The first 8 rows are patterns. Each new row is the sum of 2 different patterns, raised or lowered, with some noise. Before adding, each is slid sideways (what falls off one end comes back at the other) and multiplied by a number that may be negative. Names go in the order of the patterns.
In the rows, 128 means zero.
Known rows, each followed by the names of its patterns:
[128 165 138 172 134 123 114 121 126 167 135 167 139 113 124 114 119 127
 129 108 146 146  99 122 173 113 134 117 130 122 164 118 139 112 117 132
 129 113 140  75  78 175 115 126 115]
(7)
[143 103  83  91 135 125 136 135 127 123 135 135 127 126  93 114 131 143
 144  73 122 153 130 116 122 130 130 106 105 104  93 125 133 106 118  93
 117 130 119 123 124 135  89 118 133]
(5)
[127 135 143 121 125 108 136 119 130 124 139 133 123  94 139 131 111 136
 111 117  96 123 123 106 128  96 116 156 114 102 117 124 121 121 115 166
  73 128 110  97 119 122 127 131 127]
(3)
[116 133  73 118 103 128 140 142 136 123 132 123 126 133 141 148 120 142
 101 144  91  95 128 127 122 120 135 109 134 133 142 138 139  80 108 153
 111 128 183  79 130 118  73 127 129]
(4)
[183 116 120 142 149 165 142 132 167 101 107 126 131  95 131 125 136 128
 131 163 143 170 123 109 112 125 132  92 120 145 122 133 121 123 173 125
 130 100  91 132 137  95 138 126 137]
(2)
[103 125 125 136 116 166 120 133 107 140 113 136 142 115 124 155 135 127
 116 183 126 124 106 122 143 137 159 117 126 133 144 124  86 118 172 144
 141 125 156 129 142 153 171 139 129]
(0)
[115 121 133 109 104 109 132 130 156 136 162 167 159 147 123 110 131 144
 137  83 120 130 145 138 120 118  91 124 147 125 120 133  85 183 125 143
 128  96 120 110  77 136 110 122 129]
(6)
[134 111 128 102 135 133 152 139 139 145 183 138 125 128 122 117 124 112
 183 161 110 161 132 128 105 126 127 137 121 142 165 181 132 122  99 129
 112 126 149 147 139 148 130 117 127]
(1)

New rows. What belongs after each?
[126 132 122 116 123 103 136 111 132 118 117 114 118  97 127 106 116 126
 141 112 116 126 104 124 127 141 132 127 150 135 153 139 102 118 136 132
 127 106 121 126  99 160 117 129 120]
(3) (6)
[115 119 115 120 111 103 150 146 105 162 133  85  91 136 119 117 110 136
 154 161 107  97  67 115 104 100 132 113 122 140 118 101 112 132  80 115
  95 134 107 110 108 132 135 177 131]
(5) (1)
[186 113  80 155 107  72 174 139 139 186 119 130 127  98 149 140 156 144
 117 123 121 120 112 124 119 122 122 114 130 125 149 131 160 158 113 120
 122 127  84 140 126 116 113 128 122]
(4) (1)
[106 200 127 119 141 135 137 153 138 154 151 205 166 135 114 150 159 176
 171 123 142 145 155 123 136 138 165 134 169 173 192 126 152 147 162 142
 142 104 125 135 144 158 182 126 124]
(5) (0)
[131 144 117 150 153 128 148 152 115 141 141 140 135 119 130 120 116 170
 135 144 147 153 137 126 133 132 139 132 109 138 133 156 147 138 130 148
 122 133 129 126 131 132 142 118 125]
(3) (2)
[135 150 169 152 119 132 106 135 147 157 164 164  98 147  82 151 125 117
 157 152 142 139 167 110 133 178 162 111 167  98 139 157 136 112 199  92
 166 147  95 143 155 124 195 144  88]
(7) (4)
[180 155 151  94 169 137 156 146 179 133 144 124 150 125 144 146 130 135
 173 141 148 125 193 134 132 128 153 148 149 177 128 146 150 169 137 106
 144 181 170 159 125 170 155 160 164]
(3) (0)
[159  84 166 132 148 128  95 124 103 103 137 134 131 133 105 127 116 114
 126 123 140 135 149 133 160 143 135 154 132  99 137 135 145 112 131 111
 146 134 136 132 110 130 149 125 152]
(7) (6)
[165 167 180 159 126 151 195 161 137 151 161 160 124 186 162 175 186 178
 160 146 159 158 169 152 143 158 157 165 142 177 155 152 133 163 178 195
 136 147 155 139 165 168 169 152 148]
(5) (3)
[181 157 141 161 152 140 156 195 168 136 124 136 164 135 105 116 116 141
 156 138 121 126 183 149 167 136 131 139 138 218 148 105 142 160 143 181
  86 161 146 158 195 150 158 207 143]
(5) (6)
[ 95 110 148 111 105 103 122 100  87  76 134 101 139 105 118 110 101 107
 109 104 119 125 123 114 130 107 139 106 117 101 118 113 106  62 117 122
 107 128 113 117 115  72  87 118  93]
(3) (1)
[ 88 142 161 154 174 155 193 161 122 118 125 117 183 166 160 149 102 134
 142 137 146 147 138 130 160 126 163 168  95 120 147 147 152 194 142 155
 146 146 154 154 101 148 103 121 211]
(7) (5)
[101  93  79  78  89  80 108 110 112 109 110 120 106  79 112  99 107 104
  88 107  97  93 131 105  87 126  88  95  70  69 110  91  95  67  74 120
  92  62 108 112  97  97 111 132  60]
(3) (2)
[135 182 172 151 186 170 169 147 159 165 172 158 175 173 201 165 166 148
 140 148 174 185 172 163 184 169 145 155 158 136 162 145 156 163 162 170
 177 169 203 165 165 141 157 162 174]
(5) (1)
[ 96 113 111  67  58 147  90 106 104 118 126 103 110  97  92  87  85 123
 118 106 111 112  81 101  94  86  94 113  86 109 109 113  90 124  75  96
 101 102 107 118  90 109  98  89  72]
(7) (0)
[155 128 171 112 156 182 140 154 176 157 174 164 176 164 165 131 105 171
 172 169 159 184 174 107 152 155 165 167 163 156 131 185 164 185 148 165
 177 163 122 138 111 152 143 164 159]
(0) (1)
[171 147 163 169 168 129 147 159 172 155 157 126 155 154 156 178 167 164
 170 173 188 192 132 166 163 155 156 123 157 146 166 164 167 180 163 135
 159 137 155 171 147 170 161 175 174]
(7) (2)
[127 143 104 122 108 120 122 115  80 124 140 127 137 125 139 137  81  97
 155 105 124 112 163 129 118 129 125 110  73  78 126 124 156 110 136 150
  99  95 109 110 125 136 123 147 108]
(3) (1)
[119 141 146 135 132 146 149 110 135 156 161 120  90 120 154 133 157 145
 133 125 150 155 138 142  95 127 160 149 147  91 138 163 144 130 160 114
 146 116 110 113 108 145 150 128 134]
(5) (3)
[106 102  96 115 127 110 111 109 113 109 118  78  88 118  94 112 158  81
 109  95  60 128 112  88 106  75 105  89 102 124 127 122 117 108 103 114
 116 127 119  96 116  88 116  78  95]
(5) (4)
[140 140 166 114 129 112 128 147 142 125 134 133 156  95 140 141 137 139
 125 138 122 123 136 148 123 137 170 145 105 116 116 133  95 137 128 105
  97 113 132 165 138 137 131 158  89]
(5) (0)
[147 123  95 140 115  54 156 142 129 165 104 107 130 115 188 128 130 113
 108  98 130  92 115 112 114 132 107 110 155 100 155 107 148 156 122 110
 131 138 117 135 107  94  99  92  83]
(4) (6)
[ 90 105 122 114 132 100  94  62  79 108  60  96 106 101 101  94  94 133
  87  87  50  72 106 119  77 113  96  96 130  87  78 105 120 119 103 108
 129  93  81  93  89  77  97  87  75]
(2) (1)
[136  87 125 129 105 133 119  98 145 123 130  57  96 127 145 107 115 110
 106 166 114 115 118 136 182 139  88 135  96 110  96 126  88 103  86 117
 121 141 148 135 143 128  78 119 111]
(2) (0)
[118 128  71 125 130 122 112 108 154 120 123 114  86 148 122 106  84  94
 102 126  88 159 142 122  87 163 126 115 124 103 111  61 108  86 107 145
 105 116 147 139 103 101 126 110 120]
(3) (2)
[131 116 122 163  90 130 115 168 111 143 132 144 121 147 139 135 138 136
 137 163 146 146 116 141 105 135 102 117 110 114 106 156 132 104 134 153
 129 110 117 120 122 145 138 127 147]
(3) (6)
[188 160 202 134 170 170 162 193 162 188 192 173 183 155 238 175 134 156
 186 186 176 192 161 175 129 233 160 144 187 208 182 172 157 191 161 168
 172 200 176 179 136 172 160 178 141]
(3) (0)
[128 127 164 148 167 153 194 158 196 206 207 177 148 120 154 165 165 104
 174 147 172 148 158 134 128 159 158 149 164 163 117 188 188 160 150 109
 146 151 120 185 126 144 154 154 142]
(0) (6)
[122 126 162 109 115 101 113 121 144 139 103 105 132 155 134  81 108 143
 125 123 115 127 109 130 134 166 131 117  87 100 144 123  91 140 116 125
  96 122 112 136 138 125 116 130 128]
(5) (0)
[ 90 101  90  62  78  93 105 108  84  83  35  97 104  77  91  83  48 117
  84 105  74  64  66  66  66  88  56  80  88  74  84  89  96  37  74  80
  72 108  93 119 127 115 103  86  86]
(3) (6)
[109 178 137 139 173 116 128 148 130 100 131 147 155 172 155 195 192 206
 164 128 118 145 169 132  99 151 142 167 151 138 167 115 143 141 118 139
 159  79 205 139 169 182 110 133 144]
(2) (6)
[ 94  87  85  53  75  90 123 106 120 101 138  94 127 111 115  80 120 106
  93  89 102  77 107 113 105  45  84 104 136 108  80  93  45 149 103 107
  86  89 136 101  29  93  79 101  81]
(0) (6)
[133 154 140 134 127 155 135 187 179 113 157 164 157 139 113 129 109 131
 137 176 157 132 132 137 115 122 151 139 153 145 149 158 179 132 123 147
 144 107 149 145 159 142 156 121 143]
(7) (1)
[202 139 130 109 133 131 153 161 169 141 162 147 132 146 152 131 131 118
 161 163 161 137 141 166 203 160 153 146 144 142 151 135 201 160 125 188
 155 154  97 146 165 160 134 158 184]
(5) (1)
[156 126  90 128 108 127 109 179 122 113 140 139 133  95 119 136 115 157
 174 122 179 127 129  96  94 102  89 134 145 146 144 126  87 117 101 101
 140 102 142 132 142 132 144 121 156]
(7) (1)
[157 184 185 131 164 155 135 150 189 163 156 117 174 182 190 156 158 152
 141 159 152 144 154 166 160 180 175 139 141 127 190 156 134 150 165 163
 144 150 172 184 177 191 135 136 181]
(5) (4)
